There are 4 ways to turn a row about zero (a turn may also mirror it). The second row of each pair is the first, turned, with some noise. The first 28 pairs use one turn. New pairs use 2 turns, one after the other, and a turn may come again.
In the rows, 128 means zero.
Known pairs, each followed by its turns in order:
[ 93 147 129 156 110 193]
[141 158 126  74  83 102] => Q_785

[136 132  91 149 120 116]
[163 107 121 111 130 132] => Q_567

[105 141 109  90 206  90]
[104  94 131  77 189  84] => Q_211

[ 99 101 140  81 145 189]
[ 44 115 143 119 111 131] => Q_567

[111 136 109  74 145 157]
[159  88 117 147 123  86] => Q_488

[107 133 103 115 109  57]
[103 157 185 133 153  90] => Q_211

[139 162 130 120 123 173]
[104 113 141 134 167 160] => Q_567

[125  92 139 116 120 146]
[149 133 137  97 125 112] => Q_488

[137 175 165 128 122 159]
[108 135 150 160 176 147] => Q_567

[144  96 153 148 127 151]
[162 133 149 130 104 155] => Q_785

[137 107  86 173 142  95]
[156 148 124 158 158  77] => Q_211

[180 156 145  50 125 134]
[130 140  60 127 170 187] => Q_785

[194  85 110 134 109 136]
[130 137  54  93 141 138] => Q_567

[127 100  95 135 128 128]
[136 139 120 155 157 124] => Q_211

[139 171 138  50 132 117]
[113 173 165 134 116 194] => Q_567

[157 147 135 130 113 121]
[119 118 119 125 154 152] => Q_488

[206 135 150 117 119  66]
[145  91  85 202 147 163] => Q_785

[168 134 138 136  83 129]
[136 172 125 136  90 140] => Q_211

[ 84 133  75 139  75 139]
[ 71 108 128  86  86 102] => Q_785

[153 132 118 196 115 103]
[165 155 125 160 100  77] => Q_211

[157 104 135 136 101 126]
[138 106 128 144 101 156] => Q_785

[113 130 135 124 129 127]
[122 128 140 133 128 117] => Q_488

[130 134  93 148 119 130]
[110 122 103 129 102 143] => Q_488

[174 144 114  50 146 135]
[101 159  82 133 171 184] => Q_785

[ 50 128 125 143 111 158]
[ 86 132 135 116  91  63] => Q_488

[147 117 150 166 206 138]
[161 206 108 159 140 126] => Q_488

[105 127  84  98 150 127]
[128 103 147 109  86 151] => Q_567

[140 120 137 143 114 142]
[141 136 121 140 111 140] => Q_211

New pairs, each followed by its turns in order:
[128 152 122 173 137 106]
[140 133 137 178 113 142] => Q_567 Q_785

[146 103 118 107 153 133]
[119 108 120 137 110 162] => Q_211 Q_567

[144 115 103 127 137 128]
[123 149 109 144 122 138] => Q_488 Q_211

[183 121  67 159 134 113]
[ 78 162 128 151 103 188] => Q_567 Q_785

[151 141 100  54 118 206]
[ 71 189 149  56 109 103] => Q_211 Q_785

[ 86 117  80 102 125 128]
[104 140 180 136  93 112] => Q_785 Q_567

[147 122 113 177 135 151]
[ 98 138 170 157 126 143] => Q_567 Q_785

[ 98 142 156 135 202 123]
[113 165  90 100  67 124] => Q_211 Q_567

[ 98 132 197 115 140 123]
[134  98 165 136  82  88] => Q_567 Q_211

[187 144 106 142  82 197]
[182  83 104 146  57 115] => Q_488 Q_488

[161 180  50 158 185 136]
[ 97 150 162 154 192  45] => Q_211 Q_211

[120 115 126 113 124 156]
[131 138 108 105 136 139] => Q_785 Q_785

[129 145 107 206 174 122]
[201 147  85 109  99 119] => Q_211 Q_567

[144 162 134 132 174 175]
[116 148  67 151 132  99] => Q_785 Q_785

[129 150 145 147 137 113]
[138 158 127 112 125 123] => Q_211 Q_567

[ 92 134 126  87 130 177]
[149 171 167 122 162 101] => Q_488 Q_211

[160 139 186 128 137 133]
[ 91 155 102 166 108 124] => Q_567 Q_488

[ 90 126  84 129 121 164]
[168 127 171  95 126 106] => Q_567 Q_488

[ 77 134 150 139 129 139]
[157 154 157 146 117 111] => Q_488 Q_567

[145 105 122 197 163 151]
[ 57 134 103 142 102 100] => Q_488 Q_211

[164 124 143 129 154 152]
[149  92 102 126 116 145] => Q_211 Q_488

[131 119 160 137 105 181]
[130 105 158 154  77 115] => Q_567 Q_567

[ 68 113 155 141 147 170]
[103 148 180 103 118  85] => Q_488 Q_211

[ 61 140 127 125 119 134]
[177  96 152 144 135 146] => Q_211 Q_211

[127 115 115 134 132 164]
[130 114 141 135 164 140] => Q_567 Q_211

[132 175 126 155 148 150]
[183 134 138 130 135 154] => Q_785 Q_567

[107 102 141 124 125 137]
[135 126 129 103 127 154] => Q_785 Q_211

[131 119 154  50 164 100]
[124 119 184 114 202 119] => Q_567 Q_567

[ 77 112 119  90 129 122]
[ 85 118 126 162 103 102] => Q_211 Q_567

[161  98 124  79 147 127]
[ 95 137 105  80 104 115] => Q_567 Q_785

[150 154 127 155  82 139]
[116 172 138 170 134 134] => Q_785 Q_211

[137 134 138 154  90 150]
[ 91 126 107  99 131 137] => Q_211 Q_488

[126  84  53 120 130 135]
[ 99 159 123  56 107 143] => Q_567 Q_567

[159 131 116 170 129 138]
[ 84 128 122 108 132 152] => Q_785 Q_488

[152  87 172 102 125 126]
[105 158 106 160 121 171] => Q_488 Q_567

[ 50 147 177 129 191 112]
[187 125 194 160  65 112] => Q_567 Q_211

[113 110 131 155 128 118]
[129 128 145 129 120 158] => Q_567 Q_488

[127 145 110 172 118 132]
[101 109 123 133 101 102] => Q_488 Q_488

[177 127 148 111 140 142]
[119 122 140 102 134 179] => Q_211 Q_567

[ 85 135  70 106 132 157]
[149 127 154 118 142 200] => Q_567 Q_211

[127  95 150 183  50 206]
[ 31 127 161  94 198 143] => Q_488 Q_211

